The rows of each matrix lie in a flat space through zero, up to rounding. After each matrix: how many dimensions does the smallest such space have?

[[  2 -10   1  -6  -9  -2   9  -7  -8   7  -8  -6  -1  -3  -8   2  -6  12
  -10   0   4]
 [-10   1   2   2 -18  10   4  14  -6  21 -18   9   0 -19  26  -5 -10 -20
    3  18  -8]
 [  1   2  19   5  16  14  -9 -14  -9 -27  10 -18  -4  11 -31  11  -4   5
   15   6  -3]
 [ -6   2   5  -7  -7   5  -3   3 -29   7   0  -7 -16 -18   7  -2 -16 -26
    1  36  -3]
 [ -9 -18  16  -7   9  -3   1  19   0   2   5 -13  11  -8  15   8   3   8
   -3 -17   7]
 [ -2  10  14   5  -3  41  -1   4  18   0 -21  11  15   1  -5  -7   8 -25
   15   5  -9]
 [  9   4  -9  -3   1  -1  15  -2   3   0  -4   0   0   6 -13  -6  10   1
  -18  -4 -13]
 [ -7  14 -14   3  19   4  -2  27   2  20   2  14  -9   9  21   0  20 -17
   -7  20  -6]
 [ -8  -6  -9 -29   0  18   3   2  36  -1 -23  25  30   0   2 -27  19 -13
   11 -11  15]
 [  7  21 -27   7   2   0   0  20  -1  20   1   5   6   5   7  18  15 -10
  -33   4 -13]
 [ -8 -18  10   0   5 -21  -4   2 -23   1  14 -19  -9 -10   5  19 -16  27
   -5  -2   8]
 [ -6   9 -18  -7 -13  11   0  14  25   5 -19  17  25   0  20  -8  13 -19
   11  -9   9]
 [ -1   0  -4 -16  11  15   0  -9  30   6  -9  25   8   3  -6 -23  15  -4
    9  -4  16]
 [ -3 -19  11 -18  -8   1   6   9   0   5 -10   0   3   5  10 -17   7 -13
    2   4  10]
 [ -8  26 -31   7  15  -5 -13  21   2   7   5  20  -6  10  18   4  15 -18
   -1  24 -12]
 [  2  -5  11  -2   8  -7  -6   0 -27  18  19  -8 -23 -17   4   8 -13  -4
  -19  21   2]
 [ -6 -10  -4 -16   3   8  10  20  19  15 -16  13  15   7  15 -13  22  -7
   -4  -8   9]
 [ 12 -20   5 -26   8 -25   1 -17 -13 -10  27 -19  -4 -13 -18  -4  -7   9
  -26 -14  15]
 [-10   3  15   1  -3  15 -18  -7  11 -33  -5  11   9   2  -1 -19  -4 -26
   42  10  -8]
 [  0  18   6  36 -17   5  -4  20 -11   4  -2  -9  -4   4  24  21  -8 -14
   10   6 -19]
 [  4  -8  -3  -3   7  -9 -13  -6  15 -13   8   9  16  10 -12   2   9  15
   -8 -19   0]]
  12

[[ -4  -4   4  -3   3  -5   3  -5   3  -8  -2   7  -7  -1   4  -3   5  -2
   -3  -1  -4]
 [ -4 -16  14   7   1 -16  -3   0  11 -11  -1  19  -8  -2  12  -1   9   6
   -3 -17  -3]
 [  4  14 -19  -7  -3  12   1  -3 -10   6  -2 -26  11   3  -5   1  -8  -1
    6  13  -4]
 [ -3   7  -7 -18   1  10  13   4  -3 -10  -6 -10  -3  -7 -17  -3  -1 -18
    5   9 -11]
 [  3   1  -3   1  -3   2  -2   4  -1   2   0  -5   4  -1  -2   2  -3   1
    4  -2   0]
 [ -5 -16  12  10   2 -21  -7 -12  11 -11   0  19  -8   3  24  -3  10  14
   -6 -14  -3]
 [  3  -3   1  13  -2  -7 -11  -4   1   8   4   2   5   6  13   3  -1  15
   -2  -6   6]
 [ -5   0  -3   4   4 -12  -4 -27   0  -4   1   2  -4  11  26  -6   5  15
   -9   7  -1]
 [  3  11 -10  -3  -1  11   1   0  -8   8   1 -14   6   2  -7   1  -6  -2
    2  12   2]
 [ -8 -11   6 -10   2 -11   8  -4   8 -23  -8   9 -12  -6   5  -5  10  -7
    1  -8 -16]
 [ -2  -1  -2  -6   0   0   4   1   1  -8  -4  -3  -2  -3  -3  -1   1  -5
    3   0  -7]
 [  7  19 -26 -10  -5  19   2   2 -14   9  -3 -36  16   2 -12   2 -13  -4
   11  16  -5]
 [ -7  -8  11  -3   4  -8   5  -4   6 -12  -2  16 -12  -3   3  -4   8  -5
   -5  -3  -4]
 [ -1  -2   3  -7  -1   3   6  11   2  -6  -3   2  -3  -7 -12   1   1 -11
    4  -4  -5]
 [  4  12  -5 -17  -2  24  13  26  -7   5  -3 -12   3 -12 -40   3  -8 -28
    9  10  -1]
 [ -3  -1   1  -3   2  -3   3  -6   1  -5  -1   2  -4   1   3  -3   3  -1
   -2   3  -3]
 [  5   9  -8  -1  -3  10  -1   5  -6  10   1 -13   8   1  -8   3  -7  -1
    4   6   3]
 [ -2   6  -1 -18   1  14  15  15  -2  -7  -5  -4  -5 -11 -28  -1  -1 -25
    5   7  -7]
 [ -3  -3   6   5   4  -6  -2  -9   2   1   3  11  -5   4   9  -2   4   5
   -7   1   5]
 [ -1 -17  13   9  -2 -14  -6   7  12  -8   0  16  -3  -4  10   3   6   7
    1 -22  -2]
 [ -4  -3  -4 -11   0  -3   6  -1   2 -16  -7  -5  -4  -5  -1  -3   3  -7
    5  -2 -15]]
  4

[[ 17  20 -15 -19 -22   9 -18  14  -4  14  11   5   1   5  13   1  20   0
    2  17  -6]
 [ 20 -23   1   2   2  -3  -9  -1   3  11  -4  12 -12  -6   9 -14   8  12
    4  13  14]
 [-15   1 -10   5   7  -6   4   8   4 -18  -5 -21   0  -4  -5   8  -5   8
   -3 -21   0]
 [-19   2   5  -9 -15   6   3 -16   2  14   1 -18   2  14 -13   6  10   5
    9  -4 -10]
 [-22   2   7 -15 -17  -1  -4 -19   2   5   6 -13   6   5 -19  18  22   6
   10 -14 -10]
 [  9  -3  -6   6  -1   1   1   1  -7  -5   1   0   5  -2  -2   0   9  -1
   -5  11   0]
 [-18  -9   4   3  -4   1 -15  -6  -2  -5  -2 -16   2   5 -17  11   6  -2
   10   2  12]
 [ 14  -1   8 -16 -19   1  -6 -28  11  21 -12  27 -10  -2  21   2  11  10
   -3   4  -1]
 [ -4   3   4   2   2  -7  -2  11  -2  -2   2  -5   0  -5   3   3  -4  -5
    6  -4  -1]
 [ 14  11 -18  14   5  -5  -5  21  -2 -27  -6   5  -7 -12  35  -1 -16  -8
  -10  -2   3]
 [ 11  -4  -5   1   6   1  -2 -12   2  -6 -20  10   1 -11  -1  10  -2   6
  -12   2   9]
 [  5  12 -21 -18 -13   0 -16  27  -5   5  10 -23   3  -7  -1  10  25  11
    9  -1  -8]
 [  1 -12   0   2   6   5   2 -10   0  -7   1   3 -11  -5   8  -7  -8   0
    9  -8  -3]
 [  5  -6  -4  14   5  -2   5  -2  -5 -12 -11  -7  -5  -8  12   1  -7  -3
   -1   1  -2]
 [ 13   9  -5 -13 -19  -2 -17  21   3  35  -1  -1   8  12  -6  -2  24  14
   -8  30  15]
 [  1 -14   8   6  18   0  11   2   3  -1  10  10  -7   1  -2 -20 -16  -2
    4  -6   2]
 [ 20   8  -5  10  22   9   6  11  -4 -16  -2  25  -8  -7  24 -16 -37 -20
   -7   6   2]
 [  0  12   8   5   6  -1  -2  10  -5  -8   6  11   0  -3  14  -2 -20 -23
    4   2  -2]
 [  2   4  -3   9  10  -5  10  -3   6 -10 -12   9   9  -1  -8   4  -7   4
  -24  -3   8]
 [ 17  13 -21  -4 -14  11   2   4  -4  -2   2  -1  -8   1  30  -6   6   2
   -3   4 -19]
 [ -6  14   0 -10 -10   0  12  -1  -1   3   9  -8  -3  -2  15   2   2  -2
    8 -19 -29]]
  11

[[  6 -12   1  -3  -9   0  22   6  15  13   4  17  -2  -8 -19  20  17  -7
   -2  -7  -4]
 [-12  17  21  -9 -12 -10  12   2  -8  19   3   0   3  -7  -3   8  16 -12
   -9  -6  22]
 [  1  21  14   0  -2   1  -6  -5 -11 -10 -16 -14   7  20  18  -7  14  -1
   -5   4  -8]
 [ -3  -9   0   7   2   4   9   2  -4   7  -8   7   6   5  -2  18   0  -1
    3   3  -2]
 [ -9 -12  -2   2  17  -8  -4  -7  -1 -11  -1  -6  -6  -2   6  -1  -5  11
   -2   0  -5]
 [  0 -10   1   4  -8  13  12  10  -4  14  -5  12   4   1  -5  21  11  -9
    7   1  -3]
 [ 22  12  -6   9  -4  12  13  -7  -7   2 -13  -3  25   0 -10 -24 -11   5
    4  27 -11]
 [  6   2  -5   2  -7  10  -7   7   1   4   2   3   2   3   0   1  -4  -2
   10   2   2]
 [ 15  -8 -11  -4  -1  -4  -7   1  35 -10  11   7 -11   8  -8   8   3  10
    2 -14  -9]
 [ 13  19 -10   7 -11  14   2   4 -10   8  -8   0  18   8   5  -4  -7   3
   13  10   3]
 [  4   3 -16  -8  -1  -5 -13   2  11  -8  18   0 -15  -9   1 -13  -9   2
    2 -14   6]
 [ 17   0 -14   7  -6  12  -3   3   7   0   0   6   9   6  -9  -8 -17   0
    8   9  -5]
 [ -2   3   7   6  -6   4  25   2 -11  18 -15   9  16   5  -3  24  12  -6
    0   5   1]
 [ -8  -7  20   5  -2   1   0   3   8   8  -9   6   5  20  -4  29   6  -7
   -5   1   3]
 [-19  -3  18  -2   6  -5 -10   0  -8   5   1  -9  -3  -4   9  10   5   5
    2   0  13]
 [ 20   8  -7  18  -1  21 -24   1   8  -4 -13  -8  24  29  10   4 -20  27
   27  23  -5]
 [ 17  16  14   0  -5  11 -11  -4   3  -7  -9 -17  12   6   5 -20  14  14
    9  20 -12]
 [ -7 -12  -1  -1  11  -9   5  -2  10   3   2   0  -6  -7   5  27  14  23
    9 -10   1]
 [ -2  -9  -5   3  -2   7   4  10   2  13   2   8   0  -5   2  27   9   9
   17  -4   4]
 [ -7  -6   4   3   0   1  27   2 -14  10 -14   9   5   1   0  23  20 -10
   -4  -3  -9]
 [ -4  22  -8  -2  -5  -3 -11   2  -9   3   6  -5   1   3  13  -5 -12   1
    4  -9  19]]
  9

[[-11   9   4   1  -3   1  10  22   0   4   0   6  -2  -7   8 -10  -8  -3
    9  -3   3]
 [  9 -11   3   1  -3  -4 -14 -22  -1   1  -4  -7   9   7  -8  11   5   2
  -14   2   0]
 [  4   3 -20   1   5 -18   8  -4  -7  -3  12  10 -20 -10  -4   7   5   3
    6  -4   3]
 [  1   1   1  -3   5   9   1   4   1  -6   2  -2  -1   2   3  -7   2   0
    4   5  -3]
 [ -3  -3   5   5  -9 -10  -5  -4  -1   9  -6   1   7  -1  -4   7  -4  -1
   -7  -6   5]
 [  1  -4 -18   9 -10 -27  -3 -25   1  17  -4   4  -8  -6 -19  31   3   2
  -11 -18   5]
 [ 10 -14   8   1  -5  -3 -19 -26  -2   1  -7 -10  15  10  -9  12   4   2
  -18   3   1]
 [ 22 -22  -4   4  -4 -25 -26 -51 -10   1  -1  -7   8   8 -20  29  12   7
  -27   0   5]
 [  0  -1  -7   1  -1   1  -2 -10   6   5  -4  -4  -1   2  -7  11   3   0
   -4  -5  -3]
 [  4   1  -3  -6   9  17   1   1   5 -11   3  -5  -3   6   3  -7   6   0
    5   8  -8]
 [  0  -4  12   2  -6  -4  -7  -1  -4   3  -5  -1  11   2   1  -1  -4   0
   -7   1   4]
 [  6  -7  10  -2   1   4 -10  -7  -4  -5  -1  -6  10   7   1  -3   2   1
   -7   8   0]
 [ -2   9 -20  -1   7  -8  15   8  -1  -3  11  10 -23 -11   0   1   3   1
   14  -5   0]
 [ -7   7 -10   2  -1  -6  10   8   2   6   2   7 -11  -8  -1   3  -2  -1
    7  -8   1]
 [  8  -8  -4   3  -4 -19  -9 -20  -7   3   1   1   0  -1  -9  14   4   3
  -11  -3   5]
 [-10  11   7  -7   7  31  12  29  11  -7  -1  -3   1   3  14 -23  -4  -4
   15   7  -9]
 [ -8   5   5   2  -4   3   4  12   3   6  -4   2   3  -2   4  -4  -6  -3
    3  -4   1]
 [ -3   2   3   0  -1   2   2   7   0   0   0   1   1  -1   3  -4  -3  -1
    2   0   1]
 [  9 -14   6   4  -7 -11 -18 -27  -4   5  -7  -7  14   7 -11  15   3   2
  -19  -1   3]
 [ -3   2  -4   5  -6 -18   3   0  -5   8   1   8  -5  -8  -3   7  -4   0
   -1  -8   7]
 [  3   0   3  -3   5   5   1   5  -3  -8   4   0   0   1   5  -9   1   1
    3   7  -1]]
  4
